The same things were measured in two ways. Each way mixes the same 9 hidden numbers, adds some noise and spreads widely along 6 directions of its own, which tell nothing about the thing.
(in the rows, 128 means zero)
Some things both ways: the first way, then the second way.
[ 16 159 141 124 137 172 155 135 124 165 104 125 187 143 138 149 214 117
 118 146 120]
[132 109 102 127 174 138 127  61 122 120 104  68 185 122 138 175 130 127
 161 114 108 145  65 176 153 127 178]

[ 94  92 108 162 174 103  88 119 103 118 178  91 176 131 113 100  84 145
 137 148 175]
[125 170 108 168 128 106 136 145 176 137 131 138 142  75 114  92 155 154
 115 136 133 107 125 127  88 108  89]

[172 122 115 117 119 130 137 113  97  63 136 136 148 171 111 129 108 104
 142 170 135]
[118 134 114 141 143 132 108 127 168 150 145 148 145  91 150 106 135 104
 116 135 131 112 130 120 101 139 116]

[173 132 134 147 126 155 131 125 136 147 115 137 163 153 105 125 125  94
 116  80  97]
[101 157 154 147 148 154 120 140 140  99 113 120 147 140 118 140 106 109
 137 141 135 111 103 113 101 133 126]

[ 65 181  94 128 133 158 151 109 113 109 105 137 171 150 164  86 198 124
 108 177 103]
[ 80 152 134 180 125 131 153 111 157 139  94 117 120 160  79  99 184 116
 124 131 133 116  90 139  84 151 110]

[116 152 114 178 145 128 156 110 151 117 153 151 156 156 166 111 115 152
 117 140  83]
[110 146  88 126 150 134 112 148 153  96 195 143 173  69 163 163 140 112
 109 172 117 108 128 120 114 146 163]

[106 125 151 102 119 138 102 158 110 156 102 104 164 104 113 152 145 115
 134 126 175]
[129 146 109 170 189 120 100 122 166 101 178 137 170 114 140  99 116 124
 155 143 138 123 143 126 112 107 167]

[ 35 158 128 146 132 146 130 153 149 191 116 146 145  72 133 143 184 155
 149  63 143]
[138 135 137 186 179 154  60 165 177 109 168 156 121 141 141 142 100 104
 142 120 133 116 134 143  85  72 171]

[127 147 129 108 111 141 149  90 155 139 109 148 112  99 143  84 163 119
 112 108  86]
[141 132  74 157 175 130 112 121 128  95 173 113 180 108 162 172 138 124
 133 141 125 136 116 150 118 137 199]

[119 123 152 149 137 161 149 141 110 157 114 155 143 125 107 165 132 103
 138  91 120]
[130 113 142 119 179 127 119 128 157 163 148 110 177 104 163 143  97 137
 166 116 130 143 132 150 145  93 161]

[ 73 175  98  94 124 147 145 138 110 124  86 122 188 138 155 103 182 149
 148 132 112]
[107 109  86 129 150 151 177 109  78 142  81  86 145 160 105 164 197 135
 170 131 110 129  68 157 166 171 164]

[112 123 112 132 157 138 158 114 110 155  99 135 180 130  97 138 128 132
 137  51 103]
[140 137 142 152 144 154 154 200 151 192 152 131 138 118 114 120 159 143
 106 141 145 138 148 123 125 149 143]

[141 135 102 118 152 160 149 105  89 127  91 132 221 181  90 123 148 101
 140  77 103]
[112 145 116 164 153 143  89 119 157  86 124 121 139 126 119 145 123  91
 126 139 116 118  87 126 101 112 144]

[ 78 152 138  94 108 141 122 152 166 135 141 112 144  92 130 136 179 125
 136 131 149]
[131 114 128  97 143 185 169 134  77 169  91  90 181 119 154 190 150 150
 143 152 118 108  86 147 161 205 143]

[ 50 141 147 138 147 153 147 132 121 169 120 127 159 134 133 149 170 121
 120 135 124]
[123 138 132 159 165 148 117 122 145 109 132 107 142 151 110 147 133 128
 131 126 132 131  99 139 107 135 169]

[129 145 111 130 126 129 125  99  96  51 164 128 153 180 163  98 110 121
 148 243 142]
[112 142  78 179 169 124 145  76 127  76 133 121 145 157  90  87 186 133
 157 124 142 122 107 139 102 164 164]

[109 149 134 111 105 121 109 150 196 159 147 116  82  77 160 123 153 146
 122 115 126]
[125 131 126  90 122 165 140 183  87 156 108 123 158  96 194 219 110 134
 122 139 127 103 111 129 123 168 124]

[131 151 135 145 166 147 136 170 132  85 243 108 115 144 173  98 126 107
 189 138 143]
[ 79 151 168  88 110 142 122 185 139  78 121 134 123 121 162 197  95 139
 114 139 142  96 125  89  70 128 103]

[ 97 164 109 132 122 134 132 161 136 136 116 137 123  93 145 118 167 147
 132 100 130]
[ 64 139 141 107 132 143 152 129 121  83 104 129 124 151 116 155 145 139
 164 129 130  89  99 122 101 142 120]

[157 154 123 153 140 124 112 176 172 103 221 100  96 114 189  43 126 139
 114 115 123]
[118 120  70  76 124 140  97 104 102  48 104 102 182  67 206 216 104  94
 125 145 111 117  83 112 114 138 126]

[ 58 111 133 168 149 140 132 133 126 209  76 146 118 105 120 163 137 153
 114  88 102]
[ 96 143 137 158 164 116 144 103 147 118 105 107 127 159  90 148 133 146
 182  82 126 129  83 179 112  80 155]

[121 132 135 131 118 127 117  92 149 144 123 121 127 149 132 145 124 116
 101 179 125]
[154 136  69 140 166 124  94  88 116  87 142 121 200  77 205 167  94 116
 140 122 133 123 114 148 102 133 156]

[124 103 123  95 127 132 145  88  92 159  46 154 131 116  62 188 137 107
 123  88 135]
[165 100  86 117 164 144  96 118 112 161 126 125 161  89 208 176 112 134
 146 105 123 122 120 159 129 129 152]

[111  98 123  95 122 102  99 124 134 202  43  98 127 111  88 176 126 158
  84  84 133]
[124 147 118 135 116 130 139 175 128 173  94 132 115 104 132 152 132 119
 109 103 134 131 111 127 106 128 100]

[135  95 119 151 151 120 126 154  85 153  75 135 111 123 107 152  97 146
 116  92 120]
[113 126  97 108 142 133 142 129 106 119 110 126 115 131 125 145 149 140
 139 105 135 122 111 115 118 164 137]

[167 109 100 124 120 144 133 118 124 108 108 149  93 121  99 114 122 106
 121 114  94]
[127 134  98 127 144 141 108  98 129 129 128 131 164  88 181 162 118 114
 118 122 126 105 104 147  97 162 132]

Other things, the second way, with their names:
(260): [134 110 124 117 142 146 133 170 145 181 142 131 133 108 147 147 140 116
 116 109 140 152 137 133 128 132 147]
(482): [110 118  95  93 150 136 141 130  85 120 129 119 164 111 191 208 128 151
 159 132 123 104 108 147 129 159 160]
(493): [ 99 115 119 123 124 127 112 161 142 186  92 135 135  97 185 168 119  96
 151 125 110 117 110 143 125  80  96]
(496): [108 140 120 157 144 136 152 173 151 122 148 129 111 143  83 123 191 152
 127 146 133 123 124 117 112 135 149]
(8): [106 135 143 101 126 138 123 200 152 137 166 155 126  96 168 173 116 129
 106 128 145 120 154 109  91 126 130]
(522): [ 53 131 133 105 135 125 137 103 142  47 125 120 149 140 143 165 140 130
 169 139 128  98 104 129  87 115 130]
(148): [100 139 127 144 127 136 129 159 145 117 115 130 133 126 134 130 143 111
 128 147 136 118 121 104  96 128 111]
(78): [124 148 109 111 141 139 155 163 128 121 165 138 133 101 124 161 152 160
 109 119 141 119 130 127 109 170 156]
(542): [149 141  93 117 138 161 121 139 105 119 132 132 144  99 149 157 132 122
  85 130 140 118 114 105 105 209 142]
(519): [110 135  96 164 168 113 110 129 185 113 180 134 124 118  93  82 174 126
 117 156 124 130 130 101 117 128 161]
(150): [135 153 129 184 158 136 104 137 170 152 133 120 156 110 121 126 123 114
 121 140 120 123 103 145 111 109 139]
(429): [167 114  93  90 130 137 124 140 105 198 102 124 142  61 201 166 121 159
 105 104 131 117 121 127 124 171 104]
(47): [126  81 123 124 163 187 117 125 105  86 105  70 144 183 125 214 159 115
 151 136 114 149  73 146 142 138 207]
(173): [ 92 138 130 117 127 151 116 160 161 126 158 152 120 106 131 134 156 114
  89 164 126  95 127  91  96 177 124]
(249): [126 140 110 138 147 139 104 125 150 106 135 130 149  98 150 146 125 126
 123 131 128 109 112 130  97 126 131]
(160): [211  88  58 173 205 142  97 138  81 184 135 119 180 131 212 143 107 110
 173  93 153 174 151 163 151 122 201]
(213): [ 98 122 114 111 127 119 139 105 117 153  80 111 146 115 169 159 122 117
 142 104 131 125  97 143 109 141 106]
(292): [143 127  88 146 179 125  95  68 132  78 132 118 182 108 177 145  97 115
 168  94 139 131 111 166 101 100 161]
(21): [129 120 103 154 154 120 106 122 162 143 143 121 142 114 145 124 137  96
 115 115 136 157 125 131 106 116 155]
(67): [ 50 176 148 130 130 136 177 116 130   4 122 103 128 177  54 167 166 158
 142 134 140 103  77 124  72 156 152]
(340): [140  93  76  99 161 141 143 114  72 143 116  89 181 120 193 189 140 136
 156 132 126 143 107 141 157 175 177]
(533): [153 102  89 113 159 163 137 132  72 131 107 102 152 137 162 190 138 135
 149 109 135 140 103 143 144 169 176]
(143): [ 71 125 155  55 113 167 140 151 129 105 123 120 134 103 146 224 131 134
 116 140 110  92  88 124 115 158 129]
(462): [152 136 115 164 166 170  73 149 146 127 154 136 111 132 124 155 129 111
  84 136 122 114 105 118 103 167 175]
(366): [151  84 114 103 154 164 110 133 109 167  87  97 152 116 178 191 112 111
 151 102 120 147  98 150 151 113 147]
(23): [157 120 120 182 194 134 102 131 158 132 167 144 163 137 161  96 116 137
 176 105 160 134 165 157  98  86 167]
(171): [ 89 149 149  82 108 146 127 172 150  89 117 126 116  99 119 158 120 126
  91 147 130 109 113  67  98 149  94]
(300): [165 147 106 206 170 130 106 146 175 209 164 143 147 101 129  72 145 123
  99 136 138 134 143 136 111 145 145]
(405): [130 150  92 135 150 130 143 118 103 105 124 113 177 105 154 154 126 135
 139 131 137 122 109 135 115 163 144]
(267): [174  84 111 150 167 197  83 126 126 172 108 123 172 121 183 119 129  76
 134 141 134 131 124 131 136 152 139]
(105): [161 152  72 204 182 122 123  95 144 126 154 137 157 117 115  88 153 133
 147  96 146 133 123 172 100 127 167]
(186): [151 135  90 121 158 147 131 139 117 105 148 117 180  83 155 156 132 141
 132 142 131 124 121 125 135 148 153]
(524): [104 121 124 107 150 132  69 134 165  60 146 133 133 104 170 196  87  97
 139 114 120 121 111 127  90  64 151]
(52): [ 90 154 140 141 124 116 160 158 144 115 117 120 114 144 100 141 152 149
 125 117 149 128 118 120  82 130 123]
(442): [125 106  98 128 141 179  84  65 114 139  73  99 155 114 168 172 140  86
 113 156  93  90  50 136 125 195 126]
(525): [136 121 117 146 163 149  49 181 164  79 177 159 109 129 164 159  96  86
 112 127 139 132 148  95  85  89 169]
(56): [ 79 131 128 149 119 149  85 135 154 148  87 147 102 124 157 176 137  89
 135 136  95  73  76 149  87 106  96]
(308): [164 156  87 163 155 143  99 202 129  98 193 156 120 113 145 145 132 132
  73 139 158 132 161  88  78 171 174]
(351): [118 104 122 145 141 161 122 167 117 157 100 106 137 149 156 183 161 121
 150 159 111 117  99 139 133 125 144]
(467): [109 130 114 159 140 164 117 125 116 136  80 122 129 145 131 162 151 107
 152 135 109  96  74 153 116 138 126]
(561): [ 95 139 136 172 142 147 136 108 132 142  72  94 159 149 120 155 147 114
 165 146 106 103  64 169 119 116 124]
(29): [ 93 133  92 117 140 112 143  80 143  93 108 120 135 104 115 130 160 144
 160 101 119 110  91 151 111 113 119]
(564): [ 89 132 120  83 147 102 201 141 114 135 144 100 200  97 155 147 139 170
 175 145 141 138 138 126 153 141 141]
(242): [123 134 112 143 146 145 121 118 143 126 131 125 132 126 122 114 155 123
 104 137 139 119 116 110 100 178 137]
(18): [ 81 128 127  94 128 132 199 125 104 118  98 105 143 139 115 151 169 165
 167 111 141 120 107 141 123 156 126]
(144): [106 131 118  85 125 136 142 166 121 147 122 130 135  92 152 170 127 123
 116 125 130 126 119 106 129 152 121]
(142): [ 80 158 128 166 114 134 139 133 144 133  95 138 100 147 102 134 165 112
 115 123 130 101  91 136  69 151 104]
(593): [141 142 108 155 169 128 162 141 140 105 172 118 146 139  87 106 163 149
 127 107 165 165 144 128 114 149 186]
(253): [111 137 122 115 132 160 167 142  99 102  74 106 121 151  79 122 166 140
 143 129 138 121  96  93 134 172 113]
(577): [ 91 174 162 127 142 142 146 168 129 106 123 131 156 119 131 155 102 157
 150 155 132  80 115 115 106 138 112]

Some of these things the first way, each followed by its name:
[121 148 107 160 156 138 179 123 133 164 100 167 116 120 123 139 144 142
 122  34  73]  (8)
[103 134 140  85 105 137 124 128 112 102 114 124 122 115 124 113 178 108
 110 171 162]  (242)
[108 117 119  61 159 118 137 118  79 111 108  98 187 122  95 132 131 132
 171  94 170]  (496)
[125 127 118 111 133 146 130 160 106 145  78 113 106 132 133 140 145 116
 114 137 112]  (213)
[ 92 169  87 141 128 172 136 128 141 111 147 152 146 128 128  81 190 114
 155 104 101]  (292)
[193  78 152 117 121 129 102 100 119 101 154 122 143 142  93 122  74  90
 139 145 132]  (150)
[102  73 144 171 179 144 132 142  74 118 152 129 152 175 102 176  79 118
 173 149 135]  (462)
[134 153 121 137 127 154 122 132 140 107 162 126 164 133 150  85 130 110
 142 152 117]  (561)
[144 116 146 132 114 106 115 163 150 154 106 122  85 108 143 141 118 155
  95 117 123]  (144)
[112 157 128  75 112 138 153 131 140 151  95 139 122  89 106 128 197 120
 124  34 131]  (524)
[ 97 122 155 126 113 143 107 186 116 118 127 113 109  98 134 126 155 115
  94 178 167]  (442)
[ 85 133 145 107 112 104 105 118 173 157 138 103 150  92 125 132 155 150
  98 119 162]  (186)
[149 179 148 146  98 152 160 110 144 112 134 174  85 127 197  81 152 110
 100 163  79]  (340)
[ 94 165 114 141 129 146 188 117 157  76 182 162 128 156 152 125 167 131
 157 130  95]  (143)
[130 132 124  95 137 134 131 121 127 142 105 126 105  92 126  89 156 118
 117  78 107]  (52)
[119 119 131 122 148 122 143 109 150 121 161 114 117 137 140 115 127 126
 126 141 113]  (67)
[162 157 118 133 106 160 133 105 132 170  65 173 117 117 131 113 137 110
 128  73  73]  (160)
[150 109 133 112 142 102 121 146 125  77 181  94 104 148 153 147  70 140
 161 195 153]  (18)
[121 109 146  80 106  96  90 132 133 167  68  93 131  97  98 192 108 148
 106 143 178]  (467)
[175 153 142  96  73 124 138  90 171  89 145 163  70 112 154  93 143 114
 132 149 105]  (533)
[127 107 114 166 136  99 140  78  98  79 140 146 139 176 123 149  86 141
 121 200 135]  (29)
[111 186 116 138  97 155 161 100 162 136 103 190  88  93 165  90 182 127
 115 116  73]  (482)
[127 152 130 174 135 148 149 152 141 134 149 162 115 115 146 108 145 130
 130  71  97]  (366)
[172 141 129 119 119 115 111 158 124 108 133 116 122 133 158 136  88 141
 150 139 138]  (493)
[ 93 135 122 148 101 153 124  98 122 159  68 175 140  87 108  95 175 121
  82 113 100]  (300)
